The same things were measured in two ways. Each way mixes the same 8 hidden numbers, adds some noise and spreads widely along 5 directions of its own, which tell nothing about the thing.
Some things both ways: the first way, then the second way.
4 26 3 -26 4 19 18 21 21 -2 -12 -23 -23 -2 -7 11 7 -11 -17
-21 -44 28 0 -31 6 7 33 1 -59 -12 -9 -9 18 -11 9 -21 34 14 9 14 0 -30
 -25 4

-11 -4 -8 5 -13 -18 -14 6 -27 -9 6 2 17 -17 -4 34 -17 3 11
-10 12 -16 7 2 -16 -8 -12 -17 23 7 1 0 -9 -1 2 15 -7 -10 8 -24 5 1 19
 -10

-7 5 -13 -13 -6 -7 15 31 -27 9 3 -7 9 6 8 19 -10 1 -12
-5 13 8 -23 -6 16 -11 17 -2 -14 0 2 -21 6 -3 6 -5 2 -9 21 -2 -15 20 -11
 25

14 39 -25 -34 3 0 13 39 0 3 12 -10 -3 -13 12 10 -2 -6 -10
2 -10 9 7 18 -12 1 13 -12 16 31 4 13 -15 -11 6 -3 3 -10 2 -37 -3 14 19 5

-21 3 2 -11 -22 -15 -2 -11 -33 -14 -5 26 16 -1 -10 27 -24 -4 -18
-26 -1 0 -14 -8 -2 -20 -7 1 -7 -2 8 -24 -4 11 0 18 1 3 -1 -1 -1 -22 15
 14

20 7 -3 -17 -13 -12 11 -1 11 -15 9 16 2 8 0 7 1 1 0
18 12 -6 5 9 3 15 -1 3 6 4 -8 9 6 -10 2 -9 -16 15 -7 18 8 20 -33 -19

-2 -1 -3 -14 30 -13 -13 -2 11 -11 -19 -12 17 -6 8 -3 6 -3 2
-18 -23 -14 -2 1 -13 -6 12 2 -20 21 -2 4 7 0 6 -4 -12 2 0 -11 6 -21 2 12

-20 5 16 22 11 13 -2 10 29 5 -10 -27 -28 -20 -30 23 3 2 8
-5 -17 12 -11 -20 18 0 41 -6 -28 -21 5 -9 -11 -37 7 6 -8 12 29 -14 -8 -2
 10 -14

7 24 2 -15 -10 17 -18 -32 18 -13 3 8 3 2 3 -12 6 -18 8
22 10 31 0 -25 -8 -17 -8 24 34 35 -11 16 18 -21 5 -34 -7 30 -15 13 23 61
 -2 2

-11 5 12 7 -11 10 4 -19 10 5 12 24 -1 16 -15 -3 -2 7 -7
26 32 -5 -20 3 6 -14 -18 32 30 14 -2 -1 3 -8 -7 -5 -41 29 -16 27 8 47
 -11 -1

11 -9 19 30 -6 -12 4 7 -2 3 8 10 10 5 -19 15 -11 9 -1
3 25 -12 -24 -1 17 -5 4 3 4 0 13 -20 4 -3 5 15 -16 9 11 21 -10 16 -37 0

9 49 8 -30 -27 16 20 12 3 2 24 12 -20 -3 -10 0 -11 6 -26
13 -18 38 18 -28 -2 -2 18 -5 18 19 5 7 15 -5 11 -5 44 -2 4 13 12 3 -10
 -1

-1 29 -9 -1 4 -6 9 25 -8 19 21 19 6 6 -9 8 -8 6 -22
0 34 -5 -36 21 27 -6 8 7 -6 16 22 -17 -4 7 0 11 -41 3 -5 18 -5 28 -25 14

23 -16 11 -27 13 -19 -11 -24 20 -25 -11 1 10 4 15 -14 17 -4 -3
26 4 -11 9 14 3 14 10 1 6 9 -1 13 0 -19 7 2 -32 10 -4 6 18 13 -11 -22

-13 -7 3 23 -4 20 13 9 17 2 19 -5 -2 3 -16 18 -2 17 20
14 31 -14 -23 -20 21 -8 12 7 -14 -11 -15 -9 24 -22 3 -21 -33 4 31 14 -4
 52 -27 7

3 -2 10 28 3 13 -9 -22 13 8 22 20 4 -2 -7 -6 8 -15 0
17 26 26 -5 6 17 1 0 -1 8 -6 7 -13 -6 -2 1 3 -3 3 -7 12 8 27 2 0

1 19 -16 -44 -38 -1 48 9 -19 -23 6 22 -3 -10 12 5 -24 1 -7
6 -8 16 18 -20 -11 1 -4 -7 10 10 -14 12 6 -4 -4 -30 41 -18 9 -14 -7 22
 11 5

0 -4 -13 6 3 -10 -6 8 -9 -4 -1 -4 24 2 7 12 -6 -2 17
19 16 13 -10 -7 16 -3 23 -11 -6 7 -3 -9 12 -19 14 -16 0 -14 25 -7 -6 44
 -15 13

-6 -3 -1 -12 8 -35 -18 -4 0 -1 -26 -10 0 -3 4 -4 1 7 11
-6 -3 0 -11 -10 0 -7 13 14 12 14 1 13 1 -13 -4 -3 -19 22 5 0 -2 17 -6 -5

23 2 -7 -2 25 19 -15 4 16 -5 9 -24 26 -1 22 -9 18 -17 12
4 9 -10 2 -1 1 4 1 -8 -22 15 -10 0 25 4 9 -20 -10 -16 3 9 14 13 -21 11

2 17 8 3 2 14 10 -11 11 1 4 15 -1 -9 -6 -10 -1 -16 -14
-17 -4 2 -12 5 11 -1 1 7 -20 -2 14 -10 -12 15 -10 9 -1 -1 -11 12 -3 -18
 4 6

3 5 -3 1 13 -16 -3 -7 22 -7 6 14 0 -11 -5 -2 3 5 9
9 -11 23 15 -2 4 12 25 -14 -4 8 -4 8 7 -13 12 -9 14 -1 7 -5 9 7 -11 -8

7 1 7 5 16 2 3 32 7 30 4 -30 -16 9 3 -2 15 4 -10
3 -5 -9 -4 24 11 12 14 0 -2 -14 8 -7 -16 5 -5 27 -8 2 3 5 -14 -22 -6 -5

4 19 -7 -31 -17 -5 -18 -7 -23 6 5 2 9 17 19 -9 0 -6 -12
-1 0 30 2 -19 6 -9 6 4 10 6 -1 -5 23 16 3 -3 24 2 -3 26 10 3 -14 15

Other things, the second way, with their names:
q_667: -9 12 -28 2 0 -2 -1 -21 6 15 4 7 7 -3 27 -19 14 -8 -13 -8 17 -1 -14 0 -3
q_248: 4 13 -8 -19 -3 8 -15 6 -1 11 -1 15 -22 -14 -11 5 25 -12 -1 14 -7 -10 5 9
 3
q_414: 56 6 -18 12 -3 16 18 26 -10 5 -9 1 -2 6 -37 17 7 -11 -8 27 11 6 13 -26
 -26
q_56: -11 -25 18 -1 26 -1 6 18 -6 -6 -5 9 -16 -20 7 4 26 17 5 -5 -11 -13 -36 8
 7
q_990: -25 20 -26 -16 -3 -2 -14 -16 9 -1 7 4 4 -4 4 -11 6 -47 11 -8 0 11 8 14
 -5
q_465: -7 -29 21 11 -28 -11 4 -14 17 -1 9 3 5 -5 5 -9 -11 44 17 -27 24 5 -19 -6
 -11
q_405: -5 17 -30 -10 11 -1 -1 4 6 25 4 -2 13 -3 -14 -2 19 -54 29 8 -1 1 16 -14
 -26
q_6: -21 -6 -2 -23 0 -10 -19 -9 26 13 27 1 -2 9 17 -7 -2 -6 23 -12 17 -11 1
 -20 24
q_596: -26 -11 -26 -12 12 -4 -1 6 3 -4 13 17 -1 -11 8 -2 28 -24 13 -5 4 -4 -34
 -13 -8
q_127: 0 17 4 -15 3 5 -12 -15 16 12 8 7 -12 3 18 -7 8 -10 10 -17 27 6 5 -7 12
q_618: -35 2 -6 -9 21 -12 2 -18 -8 -30 10 5 -5 -20 10 -3 -3 -15 5 -26 -17 5 -11
 9 2
q_208: -13 -14 17 -20 -17 8 -8 9 19 -35 4 -4 -11 7 1 -4 -26 11 7 -2 14 -9 7 -10
 25
q_967: 9 9 3 1 -21 23 8 14 -16 -37 3 14 -11 15 1 10 -9 10 -34 10 19 15 -1 -18 2
q_428: -33 12 4 -22 13 -7 -14 -23 16 -7 11 1 -12 -7 25 -11 -4 -12 20 -27 7 -4 5
 0 20
q_691: 2 4 -4 -5 -19 7 3 5 2 -13 11 -1 2 16 -4 2 -18 6 -2 9 19 0 16 -33 1
q_992: 18 5 -14 -15 4 14 0 11 10 7 15 16 -7 -2 3 -4 8 -3 -11 8 17 -17 5 -22 12
q_461: 3 35 -35 -29 1 17 -6 -5 9 -18 34 17 -2 13 4 1 -9 -50 -8 -5 27 10 31 -38
 8
q_688: -20 -35 -8 4 6 -15 9 -5 7 -41 9 -9 0 6 12 -1 -15 7 10 -22 11 7 -38 -15 6
q_592: 10 -23 10 -13 15 4 -14 42 -3 12 21 10 -26 12 5 20 26 15 -11 24 -6 -19
 -23 -12 40
q_563: 21 23 -18 7 -1 -11 -5 -21 -6 14 30 8 6 -5 -17 11 -1 -32 -3 -18 -4 35 24
 8 -18
q_474: -14 -14 -5 -14 29 10 18 18 -4 -32 -19 -3 -12 -19 4 -7 2 7 0 8 -11 -36
 -17 -17 7
q_120: -26 -36 6 18 24 -18 3 20 -21 22 6 10 5 -26 11 1 42 22 -7 7 -41 -10 -54
 36 -3
q_51: 9 7 4 7 22 -23 -7 -12 -9 28 15 -10 -3 -15 -18 11 4 -9 11 -6 -36 4 22 23
 -4
q_775: 10 15 -21 -18 -17 7 -8 -9 19 -6 16 8 2 1 -20 -2 -8 -40 18 -8 21 12 25
 -16 -15
q_392: 3 -11 -5 15 -5 -12 0 -6 6 1 0 -15 10 12 8 -6 -9 1 -1 -6 7 11 -9 10 3
q_654: 21 17 -4 -4 5 4 -4 -6 15 20 -4 -10 -3 3 -3 -6 0 -18 12 -3 15 4 23 -2 0
q_553: -11 -8 -19 -12 -1 17 11 12 4 -50 -8 17 -1 -27 -19 -8 4 -31 3 -5 -2 3 -15
 9 -21
q_8: -46 -2 -10 -25 -5 -9 -13 -8 17 -21 -3 -22 -1 15 12 -11 -18 -18 30 1 3
 -13 6 -17 19
q_486: -5 21 -2 -18 -22 17 -8 -5 5 -15 -6 5 -19 17 11 -1 -3 1 -3 6 32 2 11 -27
 9
q_700: 8 8 -20 5 -8 13 9 7 -9 -3 6 7 2 12 20 -7 0 18 -38 17 19 -10 -6 -25 5
q_848: 38 -9 6 10 7 -8 7 -12 8 4 17 5 -7 -18 -19 6 -8 14 4 -24 4 8 5 2 -10
q_615: -9 7 -20 -14 11 17 4 4 9 4 -21 4 -4 -13 19 -25 20 -9 -5 11 13 -29 -12 -3
 2
q_294: -6 33 -4 -5 -22 1 -8 -37 3 -4 -2 3 -4 -7 1 -10 -12 -8 2 -17 14 16 26 6
 -13
q_808: -2 -27 -5 -9 23 -10 -10 22 11 38 16 2 5 -25 -1 -10 20 7 -3 19 -39 -40 -8
 32 24
q_827: -4 -13 -10 -3 23 -5 -3 15 0 30 7 6 -6 -3 15 1 35 5 1 12 -3 -20 -27 -8 11
q_421: -29 -20 -26 -24 29 -14 -14 13 16 -6 -12 -29 -13 6 8 -7 8 -28 23 19 -22
 -35 -18 5 37

Some of these things the first way, each followed by its name:
21 24 -6 -32 12 19 14 10 21 -12 -8 -12 1 3 10 -2 13 -24 -18
q_688
0 12 -7 27 -2 9 15 -7 41 -7 27 23 -11 -14 -19 8 1 3 30
q_8
5 -11 22 10 -7 3 12 -15 -2 -7 8 19 10 -1 -4 -6 -8 -1 -12
q_486
2 -59 32 -10 28 -31 7 22 -6 8 -30 -42 -1 16 9 0 14 23 -21
q_414
1 8 6 -3 7 -19 14 9 4 13 2 13 -4 5 -4 -14 -4 14 -13
q_6
7 14 3 -16 4 -32 -5 18 -6 -1 -12 -2 2 -4 -8 14 -8 7 -14
q_596
17 -15 10 -5 31 -22 -20 9 -9 14 -10 -21 31 26 20 -21 11 11 -11
q_592
27 25 -18 2 -1 21 32 46 22 13 12 -22 -14 3 4 14 7 -16 7
q_474
6 -15 -18 -10 6 0 5 7 18 -2 6 -12 5 20 16 4 18 7 25
q_421
7 -19 32 14 -12 -8 22 -21 2 -21 5 33 6 -11 -20 8 -14 5 -18
q_248
19 11 -5 -29 -4 -30 -5 0 -2 -12 3 10 -3 -16 11 -2 -1 -1 -7
q_120
-6 1 3 -1 8 -14 13 26 -7 9 -8 -14 1 -2 -2 4 -8 12 -3
q_691
-11 -23 21 -24 30 -28 24 -6 11 -18 -44 1 -12 -23 -4 -5 1 -8 -33
q_553
-11 -6 -10 20 3 -7 -10 7 -3 -3 15 8 10 -9 -12 39 -1 -5 10
q_51
7 -16 11 11 4 -12 -18 -19 -10 2 -11 -7 20 -1 16 -23 0 -5 15
q_667
-2 29 26 4 -14 19 33 -3 18 4 -1 15 -28 -12 -28 -8 -12 -6 -24
q_465
-6 -1 -7 -29 5 -15 -16 12 -20 1 -10 -20 0 -8 17 12 6 -8 -14
q_990
-2 11 0 -35 2 32 15 23 5 16 13 -33 -22 7 18 -6 19 1 -18
q_392
